The rows of a group lie close to one hidden flat surface of 12 dimensions, which may be shifted away from zero. Surfaces can cross.
(in the rows, 128 means zero)
Known rows, each followed by its group:
[ 83 187  74 115 117  83 154 117 104 185 162 160 167 155 107 144  76 189
 212 172 149 164] => W
[167 109  86 147 196 118 132 139 164 205 185 129 153  99  99 141  98 119
 126 169 144  90] => S
[126 166 113 159 133 121 138 142 140 138 112  80 101 149  99 130 153 194
  94 135 110 130] => E
[100 130 103 109  60 120 141 113 147 143 111 143 140 157 153 127  97 128
 132 118 111 150] => F
[132 156 124 107 150 109 107 128 104 160 139 124 118 116 114 123 110 117
 156 153 125 106] => E
[157 118 151 125 112 108 104 110 131  79 150 159 165 157 151 110 111 163
 148 144 129 119] => W
[107 134 163 116 149 124 173  92 103  70 123 169 112 170 121 160  89 152
  97 143 146 116] => E
[126 152  93 120 147 122 123 116 141 160 152 106 161 116 114 131  97 136
 140 151 147 163] => F
[117 165 129 117 135 125 116 117  98 114 132 133 131 144 139 182 105 163
 137 106 135 138] => W
[137  97 114  67  89 100 112 139 116 130 107 150 101 181 158 133 144 109
 135 168 158 138] => S
[142 110 128  91  97 108  94 141 136 118 132 157 112 150 121 146 102 150
 141 146 115  70] => S
[136  89 123 186 136 164  96 167 145 119 121 119 122 135 203 202 127 131
 141 132 102  54] => S
[160 105  98 173 167 119 191 120 135 224 143 115 100 185 131  83 242 129
  93 150 132 162] => E
[115 124 111 101 141 115 120 152 107 155 128 138 115 112  91 162 109 128
 164 160 147 105] => Q
[131 131 136 145 156 121 157 123 105 140 121 138  92 152 130 122 145 115
 115 162 133 108] => E
[163 129  90 108 142  91 117 130 149 165 121  71 143 173 141 127 132 166
  88 179 160 159] => F
[ 49 119 109 134  87 144 162 114 134 143 141 178 157 126 136 148  92 128
 208 122 112 132] => Q
[118 135 142 128 135 154 137  71 158 102 115  93 134 104 124  85  75  74
  81 154 111 140] => Q
[115 171 103 154  86 132 111 130 182  89 171 145 146 150 151 122 102 185
 136 122 108 127] => S
[100 189 115 122 146 108 130 122 118 120 159 141 141 126 113 145  70 161
 161 151 141 126] => W
[101 173  79  97 135 148  82 148 115 170 129  87 107  81 145 152 127  56
 162 135 145 166] => F
[ 75 181 122 121 127 130 124 102 111  98 144 137 117 156 163 138 110 138
 169 164 131 139] => W
[142 147  96 136 100 172  67 105 104 108  93  96 111 108 133 152 103  75
 158 186 114 158] => S
[113 114  81 107  87 145  99 128 170 158 127 108 127 144 163 149 121 114
 136 138 118 140] => S
[ 91 102 158  74 115 108 172  84 144 113 127 132 184 149 143  92 114 141
 109  91 153 187] => S
[141 112 130  96 170 141  87 127 109 128 152 118 144 128 120 206 132 166
 141 111 157 131] => S
[107 129 136 132 114 106 150 162 159 114 131 142 116 130 108 102 132 164
 115 119 123  94] => Q
[115 113 143 113 137 137 122  83 152 123 145 114 148 118  96  91 111 134
 133 150 109 123] => Q
[112 126 133 166 111 133 134 112 131 147 113  95 179 128 160 116 139 161
 154  98  96 154] => F
[ 81 183 136 146 146 156 118 134 132  83 114  77 164  65 125 173  68 147
 118  77 126 152] => W
[106 185 136  96 155 127 112 101  73 147 145 130 104 131  89 164 134 158
 161 107 124 141] => W
[146 118 110 143 126 130 129 183 139 129 102 111 116  98 116 146 136 110
  96 114 149 130] => W
[149 112 166 123 139 130 101 118  96 103 129 133 108 139 119 116 173 142
 153 138 113 103] => Q
[145 155 106 105 143 120  65 101 175 169 178  91 146 129 116 126  87 171
 135 149  93  89] => Q
[116 104 147 148 170 166 106  52 185 120 155  73 129 168 172 115 133 148
 102 170  77  86] => E
[165 170  82 164 135 142 134 111 143 146 166 114 157 131 124 123 155 147
 104  94 144 214] => Q
[193  99 117 171 137 133 121 158 122 106 111 119 207  57 116 140  87 105
 125 115 165 167] => F
[ 94 137 131 122 154 146 167  74  91 140 128 143 139 137 107 173  97 127
 139 127 138 160] => E
[138 123 125 159 148 131 136 157 127 108 141 145 113 139 158 134 163 120
 129 142 149 122] => Q
[140 195 102 130  95 146  95  94 129 142 171 174  56 143 113 100 114  91
 148 157  70  90] => Q
[ 92 168  80 127 143  97 120 222 169 111 119  69 134  93 111 129 124 167
 115 163 190 155] => Q
[163 114 117 160  99  95 133 127 109 174  88 102 169 146 155  88 136 142
 155 160 113 146] => F
[144  94 126  95 132 130 112 101 125 148 156 144 119 157  99 128 170 148
 149 141 132 133] => E
[180 103 134 133 184 142  65 125  96 136 146 106 142 125 118 186 145 161
 162 154 133 102] => S
[142 121  96 117 134 136  96 128 155 162 179 134 151 115 136 123 149 117
 162 122 134 146] => F
[146 134 153 102 145  88 110 176  93 115  80  86 140  97 104 137 117 152
 113 117 158 123] => S
[150  75 117 127 190 133 123 132 183 181 186 120 179  88  91 146 106 147
 120 115 134  85] => W
[126 119 141 143 142 143 105 130 149 121 144 126 143 102 118 152  95 153
 137 108  99  76] => S
[102 143 154 133 121 130 102 141 111  66  99 119 119 108 148 118  98 109
 160 174 124  99] => Q
[132 160  94 118 101 100 104 144 107 174  82  70 134 136 152 114 130 125
 148 163 129 166] => F
[ 95 132 158 103  98 154  89 163 165  99 105  86  68  93 115 107 169 123
  90  63  78  82] => S
[140  94 168  96 122  96 119 136  85 126 136 168 130 169 143 124 190 164
 174 111 138 114] => E
[144 118 136 133 115 106 148 123 165 145 139 149 139 146 141 119  83 145
  91 109  98  69] => Q
[139 133 146 126 114 117 110 125 125 118 130 128 128 138 117 110 140 164
 134 114 103 110] => Q
[ 97 176 131 127 152 150  66 127 101 162 151  66 147 106 101 183 187 228
 190  39  93 154] => E
[119 123 139 127 123 124 141 121 125 119 112 130 134 126 130 123 110 122
 126 136 127 124] => E
[138 146 125  91 135 107 128  99 131 145 129 115 170 120 104 150  56 152
  98 106 138 145] => W
[165  79 116 173 150 113 169 156 175 168 126 105 113 171 127 103 195 167
  62 141 126 105] => E
[130 154 129 145 161 113 155 129 140 106 155 143 127 122 117  83 118 119
 111 167 151 129] => W
[133 155  76 135 121 139 125 136 154 154 165 156 152  77  91 143  63  96
 140 124 138 144] => F
[116 142 128 154 132 116 123 163 142  97 133 114 139 120 141  98 148 152
 145 147 137 129] => W
[111 169 119 152 108 111 175  98 130 129 127 111 159 151 129  53 162 155
 126 123 138 223] => W
[100 178  98 128 115 131 139  94 125 131 185 190 119 135  72 109 101 143
 182 159 120 141] => F
[141 121 112 112 131 142  84 119 156 148 149 103 120 124 112 126 147 134
 130 133 113 117] => S
[120 116 130 133 152 138 157  85 114 160 128 120 129 154 138 125 152 113
 126 144 128 153] => E
[117 178 119 116  90 127  97 156 148  70  94  90 148  83 123 148  43 139
  97 101 130 136] => W
[122 136 131 146 131  97 181 147 117 155 124 142 150 138 130 116 140 155
 123  93 140 148] => E
[152 107 115 138  97 114 116 158 145 152 125 127 163 110 159 102 136 115
 146 106 121 129] => F
[133 137 106 136 148 126 128 111 146 147 165 125 159 131 111 131 120 162
 142 137 138 146] => F
[ 61 125 152 123  61 141 153 142 145 100 110 168 122 119 181 112 116  92
 142  59  96 112] => F

New rows, each followed by its group:
[102 152 144 127 112 111 163 110 169  89 140 127 175  80  32  59  67 171
 105 113 119 145] => Q
[130 164 104 146 125 101 152 132 128 152 130 134 124 143  98 119  92 162
 128 163 124 117] => F
[108 186 142 150 152  94 125 134  94 146 168 149  82 143 120  31 204 139
 204 188 104 104] => F
[136 109 114 127 142 135 133 106 150 149 161 145 112 153 138 107 146 107
 127 169 128 117] => Q
[129 155 140 131 167 124 123 122 127 119 166 147  92 142 113 126 130 144
 123 147 119  82] => E
[128 171 124 155 134 135 109 144 110 116 167 172 122  98  97 156  98 152
 176 112 109  89] => Q
[ 76 158  89 120  95 150 149 118 143 170 138 128 112 116  73 132 149 146
 140  84 111 178] => Q
[137 160 143 143 194 118 136 133 127 139 137  74 107 160 138 140 178 187
  71 107 136 126] => E
[117 147 103 126 120 130 130 112 179 158 170 150 102 138 120 105 102 117
 118 148  95  85] => Q
[156 142 115 135 114 105  85 167 142 136 123  93 122 125 122  95 157 163
 136 144 112 111] => S
[119 145 109 125 127 111 115 144 145 127 135 121 149 116 132 133  78 137
 146 163 137 112] => Q
[106 139  92  94  77 140  97 121 112 165 114 119  99 147 163 140 152  92
 173 136 117 162] => F
[140 120 142 108  76  80 113 138 106 132  98 159 152 156 158 139  67 157
 170 141 104  74] => Q
[155 110 101 138 150  94 135 141 140 182 114  86 194 109 137 123  88 135
 132 163 150 141] => S
[136 103 122 135 154 144 124 141 113 155 158 161 100 123  74 169 162 153
 155 121 124  95] => E
[120 121 139 102 125 119 128 117 102 133 113 128 143 107  66 129 116 148
 156 132 134 142] => Q
[113 155  95  98 166 118 123 151 165 166 140  93  91 149 140 177 110 137
  72 135 144 101] => W
[ 75 147 112 150 114 132 137 165 113 100 115 152 144 104 161 166  80 112
 188 152 146 122] => Q
[164  82 152  94 123 108  87 137 121 118  73  56 142 152 166 115 170 139
 100 140 140 143] => S
[137 139 116 137  71 125 124 116 174  86 101 126 132 127 143  89  47  93
  93 176 109 113] => S
[ 83 111 142 147 130 125 158 158 160  91 135 159 116 123 148 111 105 114
 133 158 124  67] => Q
[168 130 108 193 117 143 151 120 123 111 120 146 149 127  92 161  99 163
 112 131 125 147] => F
[141  92 168  94 196 160 101  78  48 124 116 125  54 174 134 179 198  92
 141 184 141 109] => E
[102 149 115 144 114 131 157 123 154 139 157 162 132 111 128  97  96  98
 139 122 116 121] => F
[118  89 169 119 132 140 140  55 138 121 134 127 191 115 120  96  89 128
 145 122 101 132] => S
[134  69 126 111 122 148 135 128 105 137  83 112 124 133  89 180 158 138
 119 124 150 161] => E
[133 172  95  96 124 110 112 136 186 140 142  88 123 143 130 147  84 166
  55 105 130 124] => W
[174 172 113  96  97  76  79 128  96 137 135 146 147 128  75 111  78 177
 178 164 125 125] => Q
[103 176 130 128  62 144  77 153  79  64  97 163  79 122 125 159 114 127
 193 138 104 108] => S
[ 95  98 124  88 106 109  86 126 148 144 119  90 178 164 185 163 108 186
 180 145 123 118] => W
[132 115 102 155 104 135 131 187 137 109  93 124 131 100 141 159 113 109
 120 128 151 136] => W
[ 97 153 122 139  99  99 158 111 140 164 125 124 144 143 157  48 122 118
 158 152 100 136] => F
[122 145 129 168 141 165  95 122 143 122 162 124 129  90 108 140 123 144
 161 116  84  92] => S
[142  84 150 113 158 113 159 138  95 142 116 164 134 123 143 140 119  80
 130 135 159 105] => E
[132 158 103 143 138 101 136 165 136 129 162 143 138 144 137 117 151 166
 139 137 158 145] => S
[144 151 106 138  94 120 140 133 122 139  89  94 151 139 157 139 121 136
  93  91 137 192] => Q
[136 106 128 115 124 132 111 113 159 124 145 123 141 146 143 129 128 142
 120 130 122 119] => S
[135 133 128 156 141 134 153 108 132 114 152 146 162 120 124 110 122 131
 129 124 140 159] => W
[120 120 136 108 136 138 116 107 105 152 140 135 127 113  67 146 138 152
 161 112 112 125] => Q
[122 145 127 109 117  99 123 177 137 118 141 158 101 128 125 123 128 138
 130 119 137  90] => F
[156 190  49 136 135 115  96 193 160 121 181 147  86 152 131 171 129 153
 110 167 177 132] => S
[113 123 156 144 127 122 153 122 119  99 109 142 121 146 151 118 113 127
 123 144 118  96] => E
[144 158 125 160 148 147  97 140 109  88 133 120 133 104 125 166 105 144
 144 140 132 124] => S
[150 144 151 149 104 124 128 118 141 118 142 151 122 142 127 107 126 162
 110  82  82  93] => Q
[150  65 216 112 105 102 159  98 102 106  78 150 154 138 104 107 111 162
  98  73  90  78] => Q
[148 111 122 128 103 100 121 156 128 153 125 143 152 124 138 117 125 138
 156 120 124 112] => F
[197 122 111 135 169 132  81 107 170 122 185 118 139 134 101 132 102 155
 101 177 125  91] => S
[161 130 112 123 142 103 135 151  87 139 121 135 148 118  85 144 137 148
 140 137 178 176] => Q
[124 102 116 140 164 164 106 122 129 161 142 101 132 109 139 162 156 108
 154 127 123 130] => S
[130 157 122 162 148  98 138 165 135 163 106  73 149  91 163  70 128 102
 126 142 126 129] => F
[129 162 140 129 130 126 109 137  98  82 146 160 100 127 103 122 148 136
 151 138 137 129] => S
[ 95 149 116 132  82 113 159 124 143 151 115 144 116 152 152  99 109 120
 132 132  97 119] => F
[126 135 115 201  93 163 132 102 137 142 164 159 165 111 122 101 151 150
 192  91  73 148] => F
[146 110 129  95 178 153  96  93 131 112 172 130 148 133 112 194 108 148
 120 124 157 137] => S
[105 135 120  78  92  95  86 123 146 136 111  83 148 138 128 101  95 162
 161 177 116 120] => Q
[101  84 140 138 131 160 114 129 142 116 135 128 148 160 204 201 156 160
 148  83 122 114] => S
[147 105 128  80 151 132 122  91 126 147 169 148 124 144 115 103 168  96
 128 134 155 163] => E
[118 147 128 136 117 119 141 123 111 130 135 151 113 146 111 118 140 151
 151 136 117 126] => E
[ 99 110 131  88 101 114 130 127 104 133  61  90 157 120 121 143  92 127
 144 141 144 160] => Q
[105 117 102 141  94 134  97 160 184 106 136 108 132 148 184 122 147 150
 144 152 122 117] => W
[ 96 122 145 107 124 146  94  96 174 100 140  80  83 156 138  47 194 120
 120 180  93 114] => Q
[154 127 154  89  87  90 110 123 102 118  85 141  98 151 124  99  96 115
 122 166 105  76] => Q
[124 161  64 130  87 110 161 133 115 158 131 181 137 135 123 136  72  90
 156 164 159 175] => Q
[105  96 120 160 117 141 126 160 153 149 115 119 142 120 183 170 116 128
 149 112 105  87] => S
[151 103  90  63 104 127  72 143 134 143 119  96 113 159 180 142 176  89
 123 148 169 179] => F
[ 80 155 142 119 151 154 128 132  93  88  97 109  82 139 139 197 139 138
 117 118 144 135] => F
[ 56 200 137 144 175 159 143  92 114 114 142  82 120 125 146 146 144 149
 129  98 123 174] => W
[152 201 139 157 134 133  76 158  65  53 109 114 123  79 109 140 120 135
 161 132 144 155] => Q
